The same things were measured in two ways. Each way mixes the same 11 hidden numbers, adds some noise and spreads widely along 7 directions of its own, which tell nothing about the thing.
Some things both ways: the first way, then the second way.
[  0  -9  -1 -15   3  11  11   9   3   1  -9   7   8  -6   6  -7   6  16
 -25 -20]
[  1 -13  -5  -7 -19 -12  12   8   6  -8  -8  22   1  10  -2 -11  15  -3
   7  18  -8  -7  12   5 -21]

[  4  -2  11 -17   8   3   8  -4   8  21 -11  -6   6   9  -3  -5  15   4
 -22   1]
[ 27   3  -1 -30   8  -6 -19   8   7 -21  -9   7  -5   7 -27 -13  26  13
  23  11 -16 -10   8   2 -27]

[  2 -12  -7   6  -9 -13 -14   0  11  -9   8  -7  10  -9  11   8  -8 -16
  16   0]
[ -2 -21  21  -4  -8   4 -13  -4   2   1  10  18 -25   9   3  16  -7   2
  18  11 -23  -2  37  -6  -1]

[ 18 -17  10 -43  -5   3   5  -2  20  23   8 -14  21 -13  25   2  -4  -4
 -14  -9]
[ 15  23   1  24   1   5 -11  26 -13  10  26  23   1  -5   1   8  16  -5
   4  -9   9  25 -14  -3  17]

[  0  11  20   5   1   8  39  -4  10   0   7  -2  27   5   1   0  21 -13
  17  11]
[ -8  -5  14   7 -20   8  -6 -14  -9  -6  25  28 -25   2  -8  13 -12  11
  16   8 -28  30  21 -28   2]

[-10   7 -23   0  20  -1 -21   7 -19  -8  -5  12 -20  21   9   3 -22  -2
 -15   7]
[-36 -14   9 -13  15  13  15 -45   7 -15   7  -2  -1 -15 -10  31  -3  26
  14  -1 -31   0   3   2   7]

[ 20  30 -15 -10   7  -5  -2   2 -19  35   4  -9 -24  -5   7   2 -14 -11
  -3  15]
[ -5 -10 -19  41 -31 -15   4  19  -3  13   6 -12  16 -17 -26  15 -17   6
 -10  -5  -9  -7  -1 -26  -8]

[  8 -27   5  23  12 -21   9 -11  28 -34 -11   1   0  -2 -29   0  38 -11
  -2   4]
[  1  -3 -13   1 -21 -11   2   0  11 -15  -8 -17   4  -8 -16   1 -15   2
 -13   5   4 -20   1  -5  -7]

[-15 -28   6 -11   0  15 -19  -8   2 -20 -14  34  11  19  10   4 -23  14
 -28 -18]
[ 29  13  20 -15  -1  27 -10  20 -10  13   4  41  12  22   2   7  48  11
  24  16  -2  20  10  12 -14]

[  1 -25   9 -17  12  11   8  -3   6  -2   7   5  -4  15   2   0  19   8
  -9  14]
[-26 -12  -3   3 -45  -1  15 -20  -4  -8  -6  21 -13  15   5  -8 -12   6
  -4   7  -7   4  11 -10  -3]

[ -7 -26  22  22  25  25   5  -8   8   5   1  30  36  25  21  -1   7   5
 -21   1]
[ 10   5   2  14  -6  -8 -14  10 -13  -5  21   9   3   0 -12   5  -9  24
   1 -10   0   7  -3 -13  12]

[ 17 -22 -13   3   9 -21 -15 -15  12 -15 -16 -11 -44  -6 -30   4  21  -2
  -8  10]
[ -9  25 -22  -5  10 -14   4  29 -15  -6   4  18  26 -15 -41  25  30  23
   1  -6 -12 -13 -20  12  -9]

[  1  21  -8  11  -1  -2  16  10  -1  -7   5  -8  -1 -18  -5   5   0   9
  -1 -10]
[ 14 -12  15   3  -8  -5 -11  -8  -2  -4   2  18  -8  -2   1   6   1  -1
  15  14  -4  10   1  -1  -3]

[ -9   7   6 -12 -23  10   9   1 -20  -1 -14   8  -5 -10 -26 -14   3  19
  -2 -30]
[-21  -2  -4 -23 -14   6  23  10  15  -2  -6  22   8  19  16 -12  28  -1
  -6  13  -1 -16  16  25 -21]

[  1  -8 -12  -5   2  -9  -2   2  -3 -17 -21   1 -30   0 -10  -2  12 -10
   2   7]
[-11   3   2  -6   3   6  18  -4  27 -18  10   2   1  -1  13   1   1 -12
  -8  -8  12   8  -6  28  13]

[-26 -13  -7 -28 -20 -20 -16  -1  -4   2  22 -22  20   7   5   2 -15 -14
  47  10]
[ 11  16  -7  -3 -23  26   5 -25  -8 -17 -18 -34  41 -12 -21 -14  -6  26
 -25 -12   0  13 -25 -17 -16]

[  6   1   8  15  12  12   1   1  -3   6   7   8   9   0  -5   6   5 -17
  -8  11]
[-41  10  -8 -12   7  -1   6   4   1  -6  13  21 -12  -5 -18  27  18  19
   9  -5 -19 -11   6  13   3]

[ 10  -9   6 -14  -3  -3  -1   2  -9  20   7 -11   6   4  -1 -18  -4  -7
  18  -4]
[ 12  15  -6 -11  12   9   9   1   6 -16  -2 -10  10  -5  -1  -9  18   4
 -11  -4   4  -3  -7   9   7]

[ 25  44  16   4  15  32  36   2 -20  48 -13  16 -11  10  -1   2  -2  -2
 -28   9]
[  7   8  -6   4   3   2  -5  20  -4   0   6  11  -2  -2 -14  17  15   0
   9   3  -7  -6   9  -1   5]

[  4 -17   3  10  23   3  -3  -4   4   9  -2   0  -4  16   4  -7   8  17
 -18  -5]
[-39 -17   3 -29  19 -14  10 -23   9 -19  20  16 -20  12   9   5  -7  20
  10  -3 -23 -36  21  14  12]

[ -7 -20   9   8   1 -12   8  -5   8 -14  -3 -11   3   0  -8  -7  18  -5
  23   1]
[ 13  -8  -2  -4 -22  -8   2  12   5 -10   1  13   4  18  -5 -21   5   5
   0   5   1   0  13  -3 -15]

[ 10  14   2   1  13   3  10   8   2  14  -8  -3   3 -11  -1   8 -13  -8
 -24 -13]
[-21  -4 -11  -6   3   3  10  -5  -2   1  -5  -5  10  -8 -17  21  16  10
   0   4 -13 -28   8   3  -5]

[-14  33  20  -4  -4  18  48   7 -13  22  -2  -6  16  13  -1  -6   8  -7
  26  11]
[ 12   5 -16   5 -12  -2   6  -4  18 -21   4 -29   5  -3   0 -28 -14 -13
 -19  -7  18  -4  -8  -9   2]

[-11 -30   6 -46 -25 -19  -4 -15  16  -9 -29 -31  -9 -22 -38 -14  15   9
   0 -26]
[  8  -3  22   1 -12  21 -11 -17  -9   7   4   7  -5   0  -7  24   6  20
   8  12  -5  14  10 -10   4]

[ 30  31   3   1  18  18  13  28  -9  43  13  -3   6  -1  20  -5 -11 -12
 -22   4]
[-14 -15  -8   6 -21 -11   5  -8  17 -10  -2 -15 -24  -1   9 -11 -19 -13
 -15   6   4 -22  19  -7   5]

[-35 -16  18  27  -7  18   3 -12   4 -38 -13  33  23  15  -5  -5  11  22
  -4  -9]
[ 20 -22  21 -13  13  -4 -22 -29   8 -16  -5 -15 -18  -2   2  -8  -6   0
  12   6  -4 -10   8   0   2]

[  1  -2   4 -37 -21   0   6   2 -12  16 -22  -4 -26   2 -14 -11   7  13
   1  -8]
[  4  12 -35   7   8 -14  -7  25  -4  -7   2  -5  -1  -9 -48  18  13  -3
  16  -8 -15 -30   1 -12   1]

[  6 -16 -27 -34 -13  -9 -44   1   4   5   2  -7 -15  15  11   3 -19  -3
  -4   9]
[-29  24  -6  -5 -10  -2  20  28  22  10  43  21   6   1  20  -3   1  -4
 -23  -7   3  -6  -1  17  -8]

[  5  22   6  -1  -5  -4  14  -3 -10   6  14  -7  10  -8  -4   2  -3 -15
  19   3]
[-16  -4  -5   9  -7   9   6  -6  15   1   4 -11  -1  -6   5   6  -2  -4
  -3  -4  -1  -5   1   1   3]

[ -6   0   2 -17   5  10   2  16   0  21  19  -8  29   2  39   5 -25 -10
   6  -2]
[ -4  15 -17  33 -30  -5   4  24 -26   9  25  24  23  -4 -27   2   7  22
  -6  -8  -7  27 -12 -31  -8]

[  0  -3 -16  31  21 -12 -12  12   7  -8  13 -20   3 -15   9   0  -5 -10
   6   2]
[ -2 -10  10   1   3 -19   2 -12  -8 -12   7  11   9 -14 -12   2   4  24
  -3  -1  -9  10 -14   2  -3]

Other things, the second way, with their names:
<605>: [ 27  -7   7   5 -16 -16 -26  23   2  -2  -1  32 -10   7 -18   3  23   8
  29  22   5  14   3   2 -20]
<304>: [ -1  -6  -7  -9  -4  -9 -10  -2   2 -13  -4 -10   2  -7 -15   1  -2  17
   2  11 -10 -23   8  -9 -16]
<621>: [-41  -2  -9   3  -5   2  13  -5  21   4  18  -5  -7  -2   9  12  -6  -2
  -7 -10   0 -20   4  12   8]
<249>: [ 39 -16  25 -10   0  -3 -25   4   1 -11 -10   8 -12   1   7  -4   5   2
  12  26  -1  -1  19   2  -8]
<199>: [  8   4  21   5   9  24 -19 -17 -14 -13   5   8  -6 -13  -3  16   6  14
  15  -2 -14  36  -2  -8  13]
<442>: [  3  18  -8   8 -30  -7  10  26  -4  12  27  45  23  16 -18  -7  19  15
   9  -9  -6  23 -19  -2 -24]
<387>: [-19  18   0 -29  15  16  13 -13  21 -17  19  11   2   6  15  -7  11  -2
   4 -12  -7  -1  -8  23   0]
<382>: [ -6 -10   9  -5  -5   1  -6 -24 -17 -31   2  14 -19  -9 -14  16 -14  20
  11  15 -25  13  19 -20  10]
<582>: [-11 -18  16  -5 -15  24   4 -36  11   2   0 -17  -5  -2   8  28 -27   4
  -1  14  -9 -16  23 -10   7]
<233>: [-10  -3  -6 -20   6 -10  13  -7  -8  -7  -9  13   8  -8 -22   5  28  13
   5  14 -25 -19   1   3 -23]
<144>: [  8   0   6   4  -2   3 -19  22  29  -6  22  19 -22  13  24   7 -10 -14
  26   0  13   2   8  19  15]
<169>: [-45 -11 -12 -13  11  -3  13 -19  -7 -16   1   5 -13 -13 -24  27   8  20
   9   6 -40 -25  23  -7   0]
<210>: [ -2  -2 -18   4  -7  -9   2  -1  -7 -21 -17 -14  13 -16 -20  -8   8  10
 -10   4  -3  -7  -7  -8 -11]
<256>: [ 16 -10  21   6  -2  21 -12 -43   8 -19 -11 -34 -15  -6  12  -4 -24 -13
 -10 -13  19  14  -5   1  33]
<479>: [-11  13 -17   1 -15   1  -4  16  11  -1  15  20  -1  17 -11  12   1   7
  20 -12   2 -11  -5   8   6]
<391>: [ 22 -12   7  14 -11  -5  -9   6 -15 -12   2  11   5   1  -4   4 -11   4
   3   5   0   8   9 -12  10]
<558>: [ -1  -7   9  11  20  -6 -23  -6  -5 -16  -1   1 -17 -27  -2  36  -4   9
  14  10   1  -2  -4   7  27]
<535>: [  0   1   4   3   4   5   5 -12  -5   1  11  -2   9  -5 -14  13   2  13
  -1 -13 -11   0  -7  -4   9]
<653>: [ 11   8  -1 -19  10  10  -9  -8  10 -20 -20 -16  -1 -10 -10  -6  22  -2
   1   2   0  -5  -5  13  -9]
<591>: [ 43  11  25  -4 -22   6  -5  24  22  12  29  17   5  32  45 -43  -1 -22
 -19  -4  38  15  -1  18  -3]
<219>: [  1 -10   2   1 -26  -9  -2  -1  15  -1   4   0 -10   3  -4   3 -20  -5
   0   3  -7 -15  11  -4  -8]
<53>: [-24  -5   3  -5   3 -17   7   9  -9 -11  13  35  -4  -8 -13  13  11  14
   5   1 -30   6   7   8  -9]
<632>: [ 14  -3  13  11 -36  -5 -10  -3 -28  12   7  14  -4  -7 -21  -1  -1  27
 -10  21 -24  15  15 -43 -25]
<401>: [-10 -22   9 -17 -11 -18  20  -7 -10   0  -8  42   1  15 -10 -17  39  14
  10  11 -29   5  10   9 -32]
<140>: [ -2  -2   2  -6 -13   0   0  -2 -13  -9   7  13   5  -1 -19  13  -6  22
   1   8 -24  -3  15 -17  -9]
<221>: [-12   1   8  33 -39  15  12 -11  -6   6  19   7  11  -5   8  20 -27  14
 -17  -4  12  30  -8 -15  20]
<330>: [ -5 -23   8  -4  18   0   5 -21  24 -11  -2 -18  -5  -4  18  11 -17 -20
   4  -8   4 -27   3  24  23]
<49>: [ -2   4   4  -6 -12   9  22   1  15  -7  21   3  17   8  12  -8 -14   1
 -18 -10  -1   3   3   5   2]
<132>: [ -7 -19  -7  20 -30 -36   8  14   2   0   8  11   6  -9  -8  -1 -18  14
 -12  10  -4 -12   1 -11 -12]
<433>: [ 16 -29  -9  -5   6 -25 -10  13  15 -13 -18 -24  -1  -5  -4   3 -11  -8
   1  16   1 -57  23   6  -4]
<313>: [ 26  11 -15  -9  -2   3   4  11   8 -11  -8  -7  16  -7 -24   7  13  -2
   6  14  -5 -15  -2  -4 -14]
<624>: [-14 -17  -3 -24   1  -2 -12 -19  20 -25  -1 -12 -22   3  -1   8 -21   0
  14  16 -11 -37  30  -1  -2]
<553>: [ 16 -19  14  21 -11   1  -6   0 -11   3   0   9  12  -4   7   9  -8   1
   6   4  -2  12   2  -6   6]
<282>: [ 10 -10  -7  43 -26 -15 -16  35  -7  24  19  22  -1  -2 -25  26  -3  -2
  21   1  -7   5   7 -21  -3]
<593>: [ -2 -23  19  -4 -18   8 -20 -33   7  -3   7 -14 -17   5  10   5 -29  10
   5  14   0 -13  22 -16   0]
<279>: [  1   3  -8   1 -17 -14  15   9   9 -10   0   6   8  -9  -1 -13   9   3
 -16  13   4   1  -8   2 -15]
<563>: [-24  -6  -1   5 -21   6  25   0  10   9  22   6  16  13  18   2 -12   6
 -18  -4   5 -11   9   3   5]
<557>: [ 25   1  -7   7  -9  -5 -11  24  -1  -1  -5  -8  10  -5 -13  -4  14   4
  -7  13   8 -10   8  -8 -12]
<428>: [ 15  39  -9 -12  -7  13  11  39  17  -6  21  14  42  10  11 -21  23   2
 -21  -8  29  11 -24  27 -15]
<69>: [-14 -19   8  39  -9   2  11 -10  -6   3   8  -5   1 -18   6   9 -10   6
 -12 -16  -9  27  -3 -10  23]
<265>: [ 24 -12  13   9  -7  15 -15  -7  22   0   3 -25 -12  -4   6  16 -29 -10
   8  -2  -3  -8  15  -8  16]
<147>: [ 31  -3  -4 -25   8  -2  -2  -3  16 -21 -26 -40   2   1   3 -37   8 -23
 -23  -2   8 -35  10  11 -10]
<516>: [  5  -1  -7 -11   2  -4   7   2  10  -6   1  -2  15   8  -2  -5   5   7
   1  -4   3 -24  -5  11  -2]
<354>: [ 12   4 -11  -2  -7  -3  -6   0 -16 -11 -26 -22  29 -27 -33   1  16  23
 -14  14 -12 -11 -10 -15 -30]
<75>: [ 34  -6   8  23 -24  11 -23  10 -26  13  -4 -15  26 -10 -33   5   4  34
  -3   7 -18  15  10 -43 -24]
<496>: [-25  13   5  -8   9   7  14  -8 -22 -15   2  34  30  -6 -15  18  23  29
   3 -22 -17  27 -29  25   3]
<100>: [ -7   7  -4 -33  18  -8  12   2   5  -9   9  11  12   1 -14  -8  26  11
   1  -1 -26 -22   2  11 -24]
<78>: [  7 -23  18  19 -15  -7 -10 -18   9  -4   6 -10 -20  -5   5   3 -33 -14
  -2 -12   1   7   6  -5  19]
<514>: [-23  19 -12   2 -12   6   7  -3  -3 -18  18   8   0  -9 -14   7  -5  10
  -9  -9  -7  13  -7  -7   5]
<509>: [  8  -6  -7  12   0  -7 -11  33  11  15  15  12 -17  12   7  11   9 -17
  16   6   4 -28  23   4   9]
<162>: [-18  -7 -25  11 -28 -21   9  11   5  -1   4  -2   5  -1 -19 -15   6   7
 -10   6  -2 -16   5 -15 -24]
<458>: [ 18  17   0   6  -1  20  -3  -1  10  10   3 -15   6  -3   6  -3  15 -17
  -6  -8  20   3 -16   6  10]
<48>: [ -8 -10  13   9  -5  -5  -5   2   8   5  24  11  -7   4  19   8 -13   2
  -1  -3   7  -5   6   7  14]
<127>: [ -5  -4  -2 -13   8   5  12 -16  -6   5  -1   0   0  -2 -20  14  15   5
   9   0 -33 -21  10  -9  -5]
<257>: [ 24   2   3   9 -15 -23 -12  36   2   3  32  35  -5  17   0 -30   8   3
   7  -3  -2  15   4  -6 -16]
<592>: [ 50  -2  10  17  -1   0 -29  12  11  -3  -7 -13  -5  -2   4 -13   6 -21
   8  -2  28  12 -13   6   7]

Some of these things the first way, each followed by its name:
[ 38  24  -3 -12   3 -10 -18  17 -10   4 -12  15 -35  -2  -3  -6 -21  19
 -49 -23] | <458>
[-20 -15  -1   2  -6  -1 -10  -4  -1 -12   3   0  18   5  -8  -3   0   6
   8 -13] | <304>
[  5   5  16   3 -11   0  16   6   9   0   5   0  36 -24  -9  -2  11 -11
  -4 -19] | <653>
[ 27 -14 -10  13   2 -27 -22   1  -1  -3  33 -17   6 -27  23 -11 -12 -34
  39   5] | <69>
[ -6  -9 -18   0   4 -19 -38  15   9 -25  -4  -3  -8   3   7   7 -22  14
 -27 -23] | <593>
[ -2  12   7   8   9  -8  26   4  10   3  24 -11  27  -5   6  11   6  -8
  15  10] | <442>
[  7 -23  -9   5  12  -2 -36   1   2 -14 -11  13 -14  13   7  -5 -16  -4
 -18  -4] | <557>
[-23 -35 -14 -13 -23   1 -17  14   3 -22 -13  29  29 -17  20  -4 -13  26
 -23 -48] | <330>
[-12  -1  -1 -24  -4  23  -5 -10  -6  14 -19   9   3   8  -3  -2  -5  12
 -31  -7] | <354>
[ 16   7  20  32  25  20  25   5   3  -5 -11  33  23   6   1  -4  10  -2
 -35 -15] | <169>
[  5  10   7  15  18   1   5 -20   1 -13   0   9 -17  17 -12  15   9 -19
   0  32] | <621>
[ 26  28   1  23  11  -4   4  14  -3   6   9   7  -5 -17   9   5  -7  -6
 -17  -4] | <592>
[-18  25   9  23  -3   5  14  -3 -21 -23  -4  -5 -21   9 -28  -6   9  -1
  31  12] | <162>
[ 20  -4 -10 -45  -3 -26 -13 -10 -16  18 -11 -16 -63   6 -30  -6  19  25
 -12   2] | <479>
[  3 -23   6 -13 -14  -6  -6 -10   4  -3   7  -1  11  -6   1  -3  -7  -2
  14 -10] | <509>
[ 36  57 -17  12   5 -14   8  15 -22  22  -4  -8 -47 -25  -6   6 -12   3
 -19  -6] | <282>
[-18   0 -15 -17 -14  13 -12   8 -24  21  -9  17  -4  30  19  -6 -23   8
   9   3] | <49>
[ 10  -9  -1 -17  -2  -3 -13 -10  -1  -8  -5  10  -8   2  12  -1   0   1
 -13  -5] | <199>
[-12  15   2  12  12  20  31  -5  -8  35  15 -18  21  -5  -4  -4  12  -7
  18  19] | <132>
[ 30  29   0  25  23 -16  34  10   6   7   5  -6   3  -2 -17   3   7 -16
  -1   1] | <313>
[ -2 -31 -29  -8 -13 -22 -38  -1  -3 -30  -4   7 -22 -12  12  -4 -17  21
  -1 -27] | <553>
[ -8 -12 -17  17  -3  -3 -14 -13   2 -17  10  -9 -17   0   3  11   6 -21
  36  35] | <53>
[ 17 -18   9   5   5 -25 -22 -31  11 -17 -22   9 -14   7 -14 -12   8   4
 -18 -11] | <75>
[ -3 -13 -16 -11   0   9 -24   8   0  18   5  -5   9   0  21  -1 -21   2
 -11  -6] | <249>
[-24 -16   1 -16 -15   8   1   0   0  -8  -8  15  29  11   2   1  -5   6
  -2 -20] | <428>
[ -2  10  -4   0  -1   5   1   8 -17   3   4  -7 -11  -4  -1  -6  -3  -1
   9  -3] | <210>
[-10 -28   8 -20  -3  -3  -8 -26  28   6  16 -39  12  15  -1   1   5 -25
  40  41] | <632>
[-14 -37  12 -26 -17  22 -16   0  14  12 -12  19  30  19  32  -4 -12   0
 -12   1] | <147>
